Every row belongs to one group in each of 4 separate groupings. Each group adds its own fixed numbers to the row, and there is some noise. The rows also spread widely along 13 directions, which tell nothing about the answers.
In the rows, zero is written as 128.
Some rows, each with its group in each grouping after it:
[144  72  99  58 137 115  98  90  36  60 143 164  94 155 128 146 135 100
  91 138 151 123 138 127  95 147 135  80  87  75 164 164 210 107 167 119
 105 104 135]
j_970 sabo j_295 dezan
[142 145 125  91 116  90 120 165 130 119 110 143 116 183 163 202 126  97
 186 163 170 115 100 172 139 145 162 150 164 149 173 129  91 143 144 134
 146 156 158]
j_887 Pena j_181 tolod
[130 122  91  95 122  78  82 109 128 111 112 216 133  53 140  84 227 144
 169  78 101 149 102 185 113  92 170 139 148 173  96 166 101  98 135 176
 105  90 171]
j_141 sabo j_181 sula
[132 125 138 150 123 112 113 135 116 111 114 140 125 166 144 139 101 127
 181 126 141 143 114 164 124 138 182 164 148 149 101 133  91 138 145 124
 119 140 150]
j_883 pab j_440 tolod
[100 109 155  91 137 116 129 143  98 110 124 122  95 194 147 173 119 109
 160 137 155 123 105 160 124 129 169 116 134 112 141 125 143 115 151 113
 135 131 144]
j_90 Pena j_295 sula
[ 97  94 116 100 135 149 118 115 130 162 144  97 102 131 123 113  97 146
 126 144 113 131 145 126  88 133 174 108 119  97  77 127 172 110 105 137
  77 138 117]
j_883 sopum j_440 dezan
[143  93 112  83 113 104  98 129  64 108 153 168  94 138 112 118 142 119
 123 106 111 134 102 186  63 129 193 133 129 122  86 162 167  55 142 121
  99  95 176]
j_90 pab j_181 tolod
[137 142  81 116 120 136 119 152 103 119 114 164 126 163 142 114 145 116
 108 100 113 123 124 116 122 183 117 162 136 148 149 148 117 119 129 144
 133 107 128]
j_141 popi j_295 dezan
[127 100 119  89 114 128 134 107  86  90 141 156  90 164 131 130 154 131
 110 124 107 142 121 184 130 144 134 143 115  96 176 126 130 109 160 106
 130 139 107]
j_970 popi j_181 sula
[158 121  70  87 138 141 109 104  88 119 121 157 112 147 145 111 156 117
  83 132 126 121 141  91 119 173 102 122 136  99 176 161 158 142 136 145
 109 127 113]
j_887 sopum j_181 dezan
[181  91 137 121 132 112 103 137  45  88 137 151 131 168 129 178 141 103
 146 109 188  97 101 149  89 135 207 139 152 125 118 185 135 120 180 136
 123 107 213]
j_90 sabo j_440 sula
[114 126 110 105 146 125 110  93 104  87 133 135 118 133 142 143 158 115
 137 143 178 127 150  89 137 128 169 108  98 109 169 127 129 188 151 150
 124 139 119]
j_970 sabo j_440 dezan
[149  94  86 148  90 159 128 128 176 147 153 163 158 111 112 116 126 167
 107 109 117 154 133 142  67 173 142 213 125 159  76 107 126  99 122 148
 108 104 104]
j_883 Pena j_295 dezan
[148 142  89 130 114 159 117 157  87 127 126 110 130 137 117 139 136 137
 124 125 108 124 128 135 138 156 130 171 137 100 147 192 104 148 116 149
 120 152 130]
j_887 Pena j_181 sula
[ 65 100 154 107 175 116 118 101  82 137 121 109  41 212 184 136  80  82
 185 138 137 116  94 119 132 151 174  52 169 102 143 152 126 128 157 103
  96 161 147]
j_883 sabo j_181 sula
[ 99 160  93  97 132 134 118 166 136 139 115 114 106 123 138 130 144 119
 152 134 119 133 134 107 158 137 122 135 116 125 155 143 109 157  99 161
 138 143 111]
j_887 popi j_181 sula
[162  90 102 127 101 147 128 145 140 146 163 150 134 147 122 160  99 127
 116 134 145 128 116 143  55 181 168 186 137 147  89 119 142  95 136 134
 110 129 141]
j_887 sabo j_440 tolod
[ 99 104 131 162 133 148 125 168 159 142 122 113 132 130 139 134 114 131
 195 104 134 135 112 121 133 126 140 150 146 159  73 137  79 132 117 141
 121 127 124]
j_141 Pena j_295 dezan
[104  99 157 122 160  95  96 111  63  73  90 145  84 197 172 104  79  99
 184 112 131 154 106 159 157 136 130  96 136 112 115 153 114 127 161  90
 113 131 138]
j_887 sabo j_440 sula
[147 156 122  57 156 128 128 172  80 114  81 144 126 143 146 134 206 128
 133 115 119 100 110 164 184 101 112 135 154 109 180 159 115 127 140 145
 170 115 124]
j_887 popi j_440 dezan
[122 107 117 125 147  75  65 122 131  80 116 190 122  95 159 129 154  95
 206  99 201 142 108  96 117 109 182 110 112 181  84 145 116 147 152 165
 116  72 175]
j_970 sabo j_181 sula
[114 107 121 100 134 125 135 111 100 140 142 139  80 154 157 134 177 108
 146 114 107 104  90 160 117 130 169  98 192 125 156 161  94 105 154 130
 103 156 150]
j_90 sopum j_181 dezan
[189  77 113  77 131 145 137  94  88 118 165 154 135 118 111 212 221 122
 108 142 182  76 106 146  74 115 198 118 167  94 190 167 163 129 190 144
 130 144 175]
j_887 sabo j_295 tolod
[125 126  67  65 133 126 106  77  63 122 146 118  89 151 136 153 148 101
  83 164 128 103 158  93  99 165 157  60 134  65 205 174 188 159 132 148
  75 173 148]
j_90 popi j_295 dezan
[119  76 134 107 136 106 122 142 130 107 122 154  86 151 176 167 110  92
 173 143 121 140 110 138 167 143  65  99 159 145 135 115 102 123 156 114
 130 157 108]
j_90 popi j_440 tolod
[153  24 146  85 115 114 135 142 117  59 182 189 107 121 113 190 190  98
 148 101 174 125 100 164  97 103 128 122  94 151 123  93 142  70 192 107
 172  68 130]
j_90 popi j_295 dezan
[141  96  93 101 112 113 102 130 148 133 155 187 130  82 133 137 177 128
 140 105 143 135 109 138  77 134 164 151 136 170  92 136 139  99 134 167
 111  95 157]
j_90 sabo j_181 sula
[136 104 111  96 162 160 106 144 108 160 106 152 114 126 144  87 151 143
 115 100 108 120 103 121 119 137 111 130 168 110  94 170 170  90 124 134
 113 102 127]
j_887 pab j_181 sula
[120 109 164 142 155 139 127 156 124 127 116 138 125 188 148 132 118 120
 171 100 174 113  97 129 125 129 185 156 148 149  93 113 109 121 154 115
 150 102 145]
j_141 pab j_440 dezan
[152  91  96 129 118 148 120 159 130 123 137 132 126  88 131 172 151 125
 153 134 122 127 124 117 154 132  82 138 153 134 136 165  90 146 137 156
 125 159 117]
j_970 popi j_181 tolod
[153  55  98 112 162 149  73 106  66 125 146 116 117  84 129 152 128 116
 129 138 154 105 141  65 109 121 128  56 151  78  92 217 189 151 140 155
  64 141 168]
j_90 sabo j_440 sula
[169  84  78 100 117 139 100  96 122 133 140 174 123 123 145 149 131 131
  92 147 143 121 127 113  90 179 120 138 159 117 137 154 181 122 145 146
  83 142 144]
j_970 pab j_181 sula
[130 122 107 129 113 106 102 132  97  81 116 130 131 139 125 132 112 126
 156 133 127 153 139 156 124 130 159 143 111 120 119 159 119 150 132 139
 104 142 144]
j_970 sopum j_295 tolod
[170 117 106  82 129 136 112 164  83 123 126 128 125 177 127 182  96 109
 116 167 171 110 134 126 118 161 128 154 121 100 159 149 174 136 135 131
 139 131 140]
j_887 sabo j_181 tolod

New rows. What belongs after each?
[155 114  75  89 139 156 108  94  54  95 106 161 129 118 126  99 182 148
  73 116  86 136 147 120 149 143  71 122 126  71 174 189 153 137 147 137
 117 120  92]
j_883 Pena j_295 dezan
[112 137 121  43 128  75 112 153 118 109 121 161 104 137 155 175 174  99
 172 142 155 111 107 176 130 102 179 110 132 151 151 118 129 106 139 156
 142 116 161]
j_90 sabo j_440 dezan
[119 128 117  66 145 142 125 139  99  97 139 138 115 126 112 140 187 129
 122 130 155 131 133 122 145 106 139 137  71  95 183 119 160 144 137 142
 172 103  96]
j_887 sabo j_181 sula
[127  74 154 146 133 154 147 125 115 105 183  90  97 173 112 201 123  96
 162 132 201 108 119 100  99 137 206 118 109 109 145 117 111 158 171 107
 143 146 143]
j_887 popi j_440 sula
[152  59 167 167 155 150  99 128 111 102 116  77 150 151 130 175  55 145
 190 161 209 122 148 116 143  99 157 126 134  85  68 158 136 188 149 118
 100 156 146]
j_970 Pena j_440 dezan
[138  60 143 115 133 173 135 125 144 132 148  93 135 133 119 183 105 162
 132 170 160 122 149 136 124 115 132 141 127  82 110 116 157 143 140 121
 113 163 100]
j_970 Pena j_440 dezan
[105 104  92  95 126 137 121  94 108 121 155 125  75 142 144 147 139 108
 116 157 110 135 136 102 137 158 113  94 128  94 185 139 143 152 134 129
 102 177 103]
j_90 pab j_181 sula
[145  96  95 120 129 168 132 124 135 150 167 124 126 135 111 165 137 122
  99 138 166 112 133  76  67 167 169 134 126 114 133 126 170 139 137 141
 118 130 130]
j_887 popi j_295 tolod
[159  89  97 110 118 151 125 129 151 116 157 158 152  55 107 156 216 152
 120 122 139 127 146 121 135 102 109 155 117 134 136 121 117 149 139 164
 144 125 103]
j_90 popi j_440 dezan
[174 124  84 112 109 168 128 128 158 162 142 139 171  91 109 148 167 177
  79 149 123 128 163 124 115 141 126 195 143 114 136 120 153 164 119 165
 123 157 107]
j_90 popi j_440 tolod
[146  88 102 120 125 152 108 164 119 127 142 116 130 122 118 158 105 120
 138 135 151 123 133 103 105 145 124 137 117 125  85 156 142 120 117 142
 111 116 130]
j_887 Pena j_440 dezan
[ 90 134 131 115 142 106 121 175 142 132 111 135  90 160 184 155 135  80
 188 113 135 120  90 109 154 145 134 109 170 173 126 132  82 128 128 149
 135 134 142]
j_90 sopum j_440 sula
[106 124 120 121 134 136 125 130 139 145 129 114 111 167 153 138 101 127
 136 136 144 126 126 123 102 159 186 137 145 126 116 122 141 137 123 139
  94 151 140]
j_970 sopum j_440 sula
[103 168 115 190 155 160 121 175 144 136  88 120 143 176 152  88 101 126
 165  84 159 142 130  61 155 169 134 183 127 167 103 124  70 183 119 148
 156  97 104]
j_883 popi j_295 dezan
[142 168 125 111 141 134 123 121 123 117  90 153 153 219 155 130 116 148
 110 147 184 128 151 121 141 168 165 191 120 124 176  83 144 181 139 126
 158 123 111]
j_141 Pena j_440 dezan
[139  95 118 168 118 161 127 104 138 118 135 105 160 112 115 146 128 168
 161 136 148 136 147 154 118 114 173 167 141 105 113 150  98 177 140 147
  97 173 132]
j_970 sabo j_295 dezan
[139 130 110 131 141 130 100 142  89 112 102 167 117 193 157  85  95 120
 118  93 148 136 120 116 107 178 145 161 132 140 103 142 139 111 140 121
 118  85 137]
j_970 popi j_181 dezan
[136 129 112 103 144 103 116 140  89 101  78 162  93 205 196 121 113  85
 148 121 113 124 100 141 169 179  82 113 185 140 169 156  88 128 152 119
 121 148 130]
j_887 sopum j_440 dezan
[116 105 106  78 134 124 103  64  77 110 161 143  99  99 103 115 199 142
 118 127 127 125 135 142  87  94 224  96 101  81 146 159 174 132 140 143
  92 129 154]
j_141 pab j_181 sula
[104 104 135 110 145  84  97 127 134 108 100 145  94 147 168 121  97 107
 198 127 139 142 113 157 139 118 147  94 138 147  89 122 112 126 133 122
 101 131 140]
j_887 popi j_440 dezan
[136 142  41  85  83 126 102 210 150 149 140 158 136 104 129 143 103 114
 100 127 111 137 138 110  80 195 112 187 101 179  78 135 152  73  76 190
 106  93 126]
j_970 sabo j_440 dezan
[ 85 102 126 126 136 147 134 126 187 153 160 126 117 109 137 156 164 134
 161 116 165 125 107  99  83 125 205 128 140 152  97 106 129 126 135 153
 115 122 130]
j_970 Pena j_295 sula
[108  81 165  74 137 155 157 207  94 123 150  91  90 175 132 215 119 102
 155 143 142 105 103 153 159 119 104 124 122 100 149 125 137  93 144 116
 173 140 110]
j_90 sabo j_440 sula
[144 113 110 159 115 136 122  79 123 104 132 156 142 137 134 132 152 151
 135 120 134 146 126 148 103 145 179 164 152 126 143 141  91 163 161 133
 100 161 137]
j_970 Pena j_295 tolod
[114  60 106  97 113 147 142  80 136 134 175 133  81 158 148 184 128 107
 114 162 131 117 124 123  85 170 133  91 154 105 167 115 151 119 154 117
  87 181 111]
j_90 Pena j_295 dezan
[136  89 150  53 166 156 149  91 117 172 129 116 104 177 152 157 161 142
 103 155 151  80 110 161  92 119 192  92 196  69 157 125 193 106 160 117
 108 157 141]
j_887 sopum j_440 dezan
[ 93  74 121 129 119 136 117 151 162 163 116 123 112 129 152 131  67 141
 176 134  85 148 112 165 126 149  99 134 164 136  63 137 135  93 106 134
  84 158 120]
j_141 sabo j_295 sula
[159 100 128 119 133 113 104 116  73  69 113 168 125 167 147 152 138 117
 137 118 163 132 116 146 137 145 143 143 133 119 145 155 125 140 174 120
 130 118 151]
j_970 Pena j_440 sula
[159 128 134 125 128 131 112 164 172 103  95 147 179 143 135 175 118 154
 170 161 206 142 155 127 182 120 100 208 101 146 141  87 116 195 136 145
 183 111  94]
j_883 Pena j_181 dezan
[138  28 116 142 115 146 108 115 143  91 199 103 119  52  88 194 141 119
 167 145 171 135 149  91 105  99 140  96  77 109  96 140 132 161 143 143
 107 149 125]
j_887 popi j_440 sula
[131 102 170 128 133 132 132 213 107 112  95  85 116 194 151 207  54 115
 210 161 148 123 106 179 188 122 100 156 159 116 116 155  88 134 134 111
 148 165 131]
j_970 Pena j_181 tolod
[170 107 110 147 112 148  98 129  77 116 120 135 148 139  97  93 109 173
 116 112 104 149 147 172 111 137 149 192 120  98  90 167 135 129 125 122
 106 126 135]
j_141 popi j_181 tolod
[130  60 105  69 132 156 128 124 155 159 178 135 106  71 116 173 184 138
 112 144 137 113 133 104 102 112 121 102 132 105 128 120 187 114 131 153
 114 134 115]
j_90 popi j_181 sula
[112 110 137 151 137 160 149 163 126 125 145 122 114 133 129 145 167 120
 162  95 120 126 109 113 154 125 132 149 141 146 135 125  56 143 147 130
 161 139 103]
j_141 popi j_440 tolod
[138 112  78  42 114  87  92 110  71 102 125 189  95 147 137 135 156 105
  94 129 109 125 123 156  89 161 153 102 122 114 160 155 199  80 139 139
  97 105 162]
j_141 popi j_295 sula
[134  91 143 101 163 140 125 138 128 121 123 173 132 127 146 143 186 133
 141 104 165 123 101 113 126 108 132 127 153 139 116 121 150 119 163 131
 157  86 124]
j_90 Pena j_295 tolod
[ 75 172  67 109 131 149 114 123 178 159 147 144 118  87 122  80 162 143
 102 123 110 160 154  57 102 155 166 154  78 152 113  82 143 151  84 172
 121 111  73]
j_883 pab j_440 tolod
[159 102  72 122 112 162 106  89 166 180 138 139 151  94 122 100 122 187
  88 150 110 139 170 131  87 155 131 169 152 105  96 129 175 147 102 155
  64 162 115]
j_90 popi j_181 dezan
[137  69 114  83 139 109  85 119  41  86 142 139  91 103 124 143 141 106
 146 128 112 129 126 141 117 102 132  66 121  89 107 197 160 105 148 133
  88 131 154]
j_90 sabo j_440 tolod
[ 90 141 133  86 154 100 109 162  98 105 111 128  93 176 153 170 125  81
 176 138 168 120 111 101 138 133 166  95 117 134 146 135 133 138 141 133
 148 107 140]
j_883 Pena j_295 tolod
[179  67 121 122 103 131 138 120 108  87 160 176 109 186 137 178 136  98
 119 125 162 123 100 148 102 180 126 164 138 134 172 124 116 112 183 104
 145 128 132]
j_887 sopum j_181 sula
[142 135  83 152 106 136 120 109  95 110 154 158 121 138 119 104 150 126
 121  96 115 146 120 134  87 168 179 177 121 141 134 156  81 134 142 138
 113 130 134]
j_887 sabo j_181 tolod
[168 113 100  97 165 152 107  74 103 124 135 217 151 113 128  88 231 154
  68  91 170 120 130  82  96 133 165 155 132 124 156 126 180 144 172 145
 148  70 124]
j_141 sabo j_181 tolod
[108 117  60 109 124 134 102 147 118 136 140 172 112  46 124  84 208 118
 132  60  66 139  97 112  96 132 128 118 139 162  88 190 108  76 113 181
 101  92 136]
j_887 sabo j_295 sula
[133 113 111 114 119  94  97 142 118 119 104 174 124 150 157 148 114 110
 171 116 143 132  99 157 104 161 159 148 157 164 103 152 124 104 144 150
 111 106 172]
j_883 sabo j_295 sula
